The rows are grouped in 4 ways, from coarse to fine. Each group lies inside one group of the grouping before and may be the whole of it. The rows also spread widely along 16 directions, which tell nothing about the answers.
In the rows, 128 means zero.
Known rows, each followed by its group in each grouping:
[ 99  54 187  99 156 121  95 108 112 135  77 110  75 162 153  94 164 107
 159 112 118 109 129 136 117]
dil z633 z23 Ris
[131 174 128 120 144 139  71 103 133 139 133 147 151 125 134  57  73 127
 126 151  62 163  94 123 151]
dil z241 z234 bunu
[146 111 122 124 115 144 121 130 139 107 134 101 140 101  99 129 121 129
 141 142  95 144 154 121  52]
Sedod z933 z142 besa
[174 161 109 152 184 154  60 138 177 123 141 108 107 127  90 152 169 131
  81 161 152  88 126 163 113]
Sedod z397 z794 gifaz
[130 161 129 115 136 188  95 160 112 147 123 157 155 113 124 192 145 112
 144 118 137 136 112 130  50]
dil z241 z234 fikur
[128 112 174 149 122  89 119 149 113 161 103 139 140 171 112 169 144 111
 144 140 170 131  81 103 112]
dil z189 z643 gugov
[110  81  97  99 161 133 117 134 125 148 137  94 137 201 167 142 100 118
 141 101 107 121  57 121 142]
dil z189 z155 gof
[134 118  66 124  83 115 126 128 119 175 191 165 134 128 143 143 109  92
  83 146  99 161  62 141 124]
Sedod z397 z656 duve
[ 64 167  97 140  81 141 123 103  88 141 119 171 144  72 183 147 121  91
 178  89 151 123 146 130  85]
dil z189 z643 kan
[111 190 120 143 116 126 109 118 134 145 110 152  87 159 139 149 115 165
 150 112 103 125 124 126 171]
Sedod z933 z142 pag
[155 144  98 189 139  95  93 109 176 102 108 130 109  96 116 147 126 134
 134 173 191 105 154 120 121]
Sedod z397 z656 Luri
[100 175 104 117 152 176  67 123 146 117 105 134 146 112  85 142  90 157
 127  60 101 155 144  91 154]
dil z189 z155 gof
[149  83 151 107 111 172  74 136 163 138 191 149 141 118 157 109 122 116
 113 145 140 118  81 105 187]
Sedod z397 z656 duve
[ 77 167  80 132  93 134 179 143 108 138 156 131 155 156 178 169  46 160
 179  84 120 133  90  88 156]
Sedod z397 z656 duve
[165 155 188 133 128 133 115 155 158 162 174 124  38 147  75 126 141 157
  92 173  59 125 101 121 124]
dil z241 z234 fikur
[143 128 166 116 170 134 139 155 124  59  73 133 127 138 130 177 145 168
 161 167 164 113 184 113 162]
dil z241 z234 fikur
[127 145 154 113 175 193  61 148 142 122 133 156 154 103 118 152 128 109
 109 114 152 125  82  72 126]
dil z189 z155 gof
[112 162 155 122 165 108 135 144 102 104  83 143 127 154 109 140 116 159
 133 161  98 141 136 126 163]
dil z241 z234 fikur
[105  98 109 123 117 151 103 129 146 179 167 151 112  83 129 121 133 113
 132  86 159 138 149 177  88]
dil z241 z234 bunu
[144 160 112 126 118 139 126 139 120 125 112  72 169 179  97 158 105 154
 163 103  82 144 123 118  67]
Sedod z933 z142 pag
[135 122  88 137 158 119  85 126 141 139 148 145 192  95 104  94 110 104
  99 162 145 162 136 188 114]
dil z189 z643 kan
[ 80 100 110 138 125 131 125 153 134 136 145 110 178 112  85 148  88 134
 136 143  87 139 101 131  83]
Sedod z933 z142 besa
[ 92 182 118 161  69 125  49  92 120 151 112 121 158 127 119 140 165 106
 138 122 101  90 123 164 134]
Sedod z933 z142 besa
[ 95  99 124 108 161 176 110 154 134 108 112 146 175 135 174 146  72 155
 189 139 132 129 107 114 149]
Sedod z397 z656 Luri
[141 119 159 128  72 135 134 138 135 123 150 107 144  96  75 140 158 144
 136  93 158 136 206 132  97]
Sedod z933 z142 besa
[112 109 234 110 106 117 101 106  99 151 117 109  90 168 142  89 189 104
 137  71 150  94 111  93 156]
Sedod z933 z142 besa
[215 137 189 133 123 103 100  98 133 112 115 110  94 155 155  69 166 115
 142 186 146 116 148 132 120]
Sedod z397 z656 duve
[141 171  86 130 121 174 110 138 160 106 168 112 165 116 142 140  82 161
 158 140 108 122 150 137 144]
dil z189 z643 kan
[ 96 109 103  86 135 159 135 147 113 103 181 136 162 119 146 124  96 125
  89 142  78 130  87 109 192]
Sedod z397 z794 gifaz
[ 83 153 184 132 119 136  94 141 102 166 118 134 183 116  99  90 127 129
 158 145 100 137 151 198  99]
dil z189 z155 gof
[107 128 119 154 123 108  74 110 143 110  67 183 171  91 118 130 101 138
 165 139 175 163 174 122 169]
dil z189 z643 kan
[138 111 137 136 188  82 137 132  97 126  78 118  88 146 106 153 168  88
 104 175 125 128 110 141  36]
dil z189 z155 gof
[174 178 126 150  99 140  81 115 150 121 117 158 113 131 151 155 132 131
 151 174 122 125 114 101 124]
Sedod z933 z142 besa

New rows, each followed by its group in each grouping:
[146 185 115 149  91 111 111 106 148 168 188 136  98 122 115  79 111 138
  96 112 118 140 131 148 163]
Sedod z397 z656 duve
[161 119 126 114 135 169  97 139 147 111 120 122 194 115 119 121 114 146
 164  97 190 156 183 133 107]
Sedod z397 z794 gifaz
[167 121 106 139 165  82 128 110 134  78  97 130 102 130 131 142 120 114
 106 181 136 136 111  71 131]
dil z241 z234 bunu
[118  77 121 112 117 116 149 142 109  92 147 138 153  96 140 138 125 104
 119 207  98 128 128 135 127]
dil z189 z643 gugov
[116 156 167 114 101 207  50 121 125 172 148 155  99 100 155 114 153  99
 145 120  77 108  92 138  73]
Sedod z397 z656 duve
[173 122 136 116 140 121 146 124 146  92 137 131  38 114 123 128 119 141
 108 173  78 141 133  73 120]
dil z241 z234 bunu
[137 165 152 117  94 158 150 135 133  99 133 115  90 136 155 136 118 184
 182 126 104 109 185 119 154]
Sedod z397 z794 gifaz
[169 155 171 131 166  97 111 101 111  75 123 108  85 113 132  91 191  90
  75 209 116  81 134 127 135]
dil z241 z234 bunu
[141 135 122  92 108 169  70 137 120 117 102 141 182 163 129 157 119 143
 153 137  70 154 125 131 166]
dil z189 z643 gugov
[ 90 155 168  93 116 142 121 118  62 117 108  98 141 175 171 137 178 109
 151  86 111  77 129 137 165]
dil z189 z643 gugov
[ 64 164 153  97 185 154 196 186  66 107 120 107 171 165 134 175  91 160
 156 107 103 118 101 106 117]
dil z241 z234 bunu
[118 113  85 131  88 137 107 128 125 155 176  95 151  99  91 150 170 100
  95  94 134 112 156 191  74]
Sedod z397 z656 Luri
[ 72 144  85 127 100 151 147 162 115 165 184 132 167 126 121 170  93 138
 130 119  82 132  93 159 104]
Sedod z933 z142 besa
[ 76 160 156 136 119 117 152 128 108 128 170  90 133 142 151 111 107 129
 137 122 109  79  95 108 169]
dil z189 z155 gof
[176 143 140 123 117 148  49 110 156 137  80 134  90 158 116 126 117 144
 165 163  43 159 115 112  95]
dil z241 z234 fikur
[115 112 109 112  99 145 126 117 120  81 117  90 126  99 138 146 148 132
 162 149  85  99 195 160 101]
dil z241 z234 fikur
[100 130 121 130 114 117 157 139 107 142 180 120 193 132 164 115  92 112
 148 114 167 125 103 128 139]
dil z189 z643 kan
[ 62 116  99 128 112 128 143 131 119 117 140 128  96  75  98 147 139 138
 114 141  65 114 177 180 107]
Sedod z933 z142 besa
[140 141  96 153 178 118 110 158 144  99  86 121 204 149 114 171  92 155
 163 209 140 135 136 166 115]
dil z189 z155 gof
[104 163 165 170 103 107 133 137 132 176 140 126  84 167 143 158 129 144
 160 104 169  88  87 108 139]
Sedod z397 z656 duve
[172 132 174 109 161  98 114 117  94 110  89 141  95 134 100 100 175  99
  90 170 104 158 148 131  99]
dil z189 z643 kan
[133 128 218 125 210 147  97 158 150 137 149 134 128 137  93  83 116 137
  99 126 165 129  77  77 148]
Sedod z933 z142 besa
[143  84  86  93 107  97 127 100 106  99 134 107 137 174 183 129 129  99
 117 147  97 124  94 112 189]
dil z241 z234 fikur
[168 147  72  95 103 137 103 117 112  56  93 114 219 161 138 170 110 144
 140 137 103 155 155 100 197]
dil z241 z234 bunu
[102 188 171 114 107 153 155 151  82 146 154 153  96 145 173 166 136 123
 142 132  95 100  76  97 129]
dil z241 z234 bunu
[107 125 107 127 112 152  96 132 134 152 146 134 171 120 138 109  91 130
 155 136 101 144 114 158 110]
Sedod z397 z794 gifaz
[135 145 156 165 110 126 115 134 144 117 130 119 114  86 114 126 150 133
 153 206 125  93 168 168  72]
Sedod z397 z794 gifaz
[164 132 135 153 127 145  82 139 163 128 134 113 155 131 120 153 143 129
 144 142 187 105 125 122 109]
Sedod z397 z794 gifaz
[ 99 113 154 153  87 107 103 131 134 127  99 103 166 128  84 137 138 153
 170 147 116 118 176 167 120]
Sedod z933 z142 besa
[113 130  74 149  92 103  96  77 132 100 132  99 162  80 147  99 150 101
 141 129 159  94 208 192 139]
dil z189 z643 gugov
[ 91  85  70 124 134 132  82 113 130 101 119 133 178  78 106 137 123 100
 100 118 132 136 138 132 131]
Sedod z397 z656 Luri
[147 181 199  86 162 154 117 125 100 112 141 107  91 172 145  99 168 133
 103  86 125  97 124  97 196]
dil z241 z234 fikur
[135 129  71 146 158  68 145 101 142  88 109  81  91 168 136 136 105 144
 122 149 113 111 136 120 171]
dil z189 z155 gof
[153  81 103 121 107 119 103  97 160 116 156 134  89 113 177 104 110 107
 134 165 115 126 107 100 150]
dil z241 z234 fikur
[ 99 159 139 159 111 115 152 142 129  73 126  76 169 102  87 148  92 156
 156 173  97 105 157  96 107]
dil z633 z23 Ris
[ 87  98 134 126 101 136 111 114 132 110 169 107 166  40  94  78  97 101
 118 126  99 137 140 100  92]
dil z241 z234 fikur
[ 95 147 184 135 154 148 155 165 136 110 193 126 114  68  93 119 114 138
  98 148 131 100 126  92 133]
dil z189 z643 gugov
[ 83  77  90 132  96  83 125 105 128 145 127 100 109 168 151 109 107 136
 148 142  71 114 115 172 169]
Sedod z397 z794 gifaz
[174 106 154 137 103  96 117 135 113 101  99 134 181 136 118 165 134  99
 139 191 148 149  96  69  96]
dil z241 z234 bunu
[178 118 124  88 125 168 167 154 141 107 180  82 108 161 138 147 119 159
 138 109 104 131 141 106 107]
Sedod z933 z142 besa
[169 166 134 105 178 136 118 135 111 126 101 125 139 199 155 129 116 140
 151 117 137 148 114 125 136]
dil z189 z643 gugov
[121 206 166 108 149 138 150 128  64  78  77 121 124 119 108 139 177 141
 124  96 134 118 213 140 117]
Sedod z397 z656 duve
[134 198 167 143  93 145 132 155 113 126 152  84 160 156 115 167 145 146
 158 140 113  84 132 132 116]
dil z189 z643 gugov
[160 171  44 119 164 151 103 123 146 101 127 130 147 124 100 152  94 142
  95 114  98 171 131 114 112]
Sedod z933 z142 pag
[133 147 176  91 159 226 112 177 130 120 175 149 136  74 107 139 147 140
 110 113 139 124 155 133  95]
Sedod z397 z656 duve
[152  66 163 107 175 132 138 158 140  94 149 113 118 105  97 111 126 125
 105 199  99 140 133 123  91]
dil z189 z643 kan
[129 134 132 137 135 136  84 134 137 150 118 113 129 169 117 156 140 129
 131 104 142 112  91 115 129]
Sedod z397 z794 gifaz
[ 93 162  68 142 150 122 146 129 114 125 102 153 143 127 165 152  93 152
 169 118 163 133 163 178 129]
Sedod z397 z656 duve
[148 107 178 131 120 139 147 182 143  58 141 115 211 111  94 169 121 168
 146 208 156 116 162 101 159]
Sedod z933 z142 besa
[141 201 176 150 121 160 112 134 133 156 130  87  78 141 104 145 157 151
 162  63 148  93 155 120  56]
Sedod z397 z656 Luri
[132 213 172 146 127 116 100 123 107 178 130 160 107 152 118  93 135 124
 110 131 115 138  93 137 134]
Sedod z397 z794 gifaz
[114 208 123 163 125 127 133 152 120 121 136 136 191 101  98 163 114 147
 138 142 168 122 155 146 120]
dil z241 z234 bunu
[113 127  93 138 132 143 101 140 137 146 106 141 156 142 148 169 131 142
 170 113 180 120 150 180 121]
Sedod z397 z794 gifaz
[ 98 140 191 125 179 144 121 148 129 158 151 127 104 124 122  90 136 141
 131 118 150 103 134 166 129]
dil z241 z234 bunu
[106 143  93 130 176 119 112 122 133 105 137 113 141 128 133  93  88 134
 116 192  59 119 114 167 154]
dil z189 z643 gugov
[155 150 120  98  67 149  86  95 126 125  97 175 117 114 140 120 124 141
 159  85 113 187 198 116 160]
dil z189 z155 gof
[133 147 137 124 138 109  68  94 105 133 113 124 161 139 124  92 139  80
 100 121 122 137  83 106 134]
dil z241 z234 fikur
[106  83 145 126 203 105 182 165 103 109 144  58 154 133 103 134 133 110
 116 151 150  97 113 146  46]
dil z241 z234 bunu
[146 117 125  93 182 155 146 154 129  78 146 122  76 138 131 162 145 138
  83 178  72 108 106 107 138]
Sedod z933 z142 pag
[ 79 169 128 140 140 126  79  89 119 144  96 156 138 107 158  78 106 119
 162  91 151 130 151 150 153]
dil z189 z155 gof
[110 165  82 137 168 119  96 101 131 142 107 138 111 162 169 134  96 123
 137  87 145 124  80 103 160]
dil z241 z234 bunu
[ 92 150 141 122 107 145 143 132  89 121 130 113 169  97 123 149 111 103
 152  76 134 132 113  64  60]
dil z241 z234 bunu
[ 60  53 142  98 145 174 147 182 141 145 192  88 150 117  97 145  99 147
 131  92 111 115 116 137 110]
dil z633 z23 Ris
[133  92  80 127 118 113 118  99 132 122 127 131 138  91 155 109 112  99
 149 132 147 148 154 144  79]
dil z241 z234 bunu
[118  90  54 140  75  91 137 108 160 148 167  84 132 143 136 110  73 151
 162 137  81 140 148 179 135]
dil z241 z234 fikur
[ 96 178 151 110 161 186 134 139 117 126 140 136  88  67 112 109 118 140
 141  83 103 133 179 131  59]
dil z189 z643 gugov
[117 136 111  83 111 163 114 139 102 120 174 141 142 134 149 162 148 107
  84 117  94 115  91 115 187]
dil z241 z234 fikur
[ 74 195 133 120 150 125 172 140  74 117 129 143 126 115 138 132 130 138
 127 115 122 115 168 166 144]
dil z189 z643 gugov
[142 152  98 160 163 122  40 111 153  77  67 103 205 132  92 158 100 121
 133 170 120 124  90  73 131]
dil z241 z234 bunu
[ 88 127 149 114 161 208  57 158 136 118 104 167 167  94 123 172 106 127
 159 134 106 130  91  87 105]
dil z189 z643 kan
[146 166 131 125 146 128 131 128 130 127 206 126 108 118 146 115 153 107
  63 128 167  89 105 123 184]
dil z241 z234 bunu
[150 156 189  89 126 166 121 135 117 136 194 117 118 123 147  53 150 131
 114 157  85 112 161 190 155]
dil z189 z155 gof
[ 74 149 102 131 144 142  93 104 116 122 104 102 147 146 166 128 129 127
 166  88 129  85 132 157 140]
Sedod z933 z142 besa
[ 95 124 109 106 112 134 151 130 107 156 133 130 147 156 155 114  82 148
 175  85  99 162 129 148 114]
Sedod z933 z142 pag
[ 77 120  40 125 124 124 144 141 123 131 125 118 174 155 141 191  73 153
 159  96 115 139 117 143 148]
dil z241 z234 bunu
[104 118 186 119 160 145 140 146 114 121 150  74 183 141 138  89 128 131
 161 111 166  92 133 143 105]
Sedod z933 z142 pag
[194 114 190 123  95  94 135 116 111 103 105 106 102 168 140 142 159 103
 148 139 152 128 111  36 111]
dil z189 z643 gugov
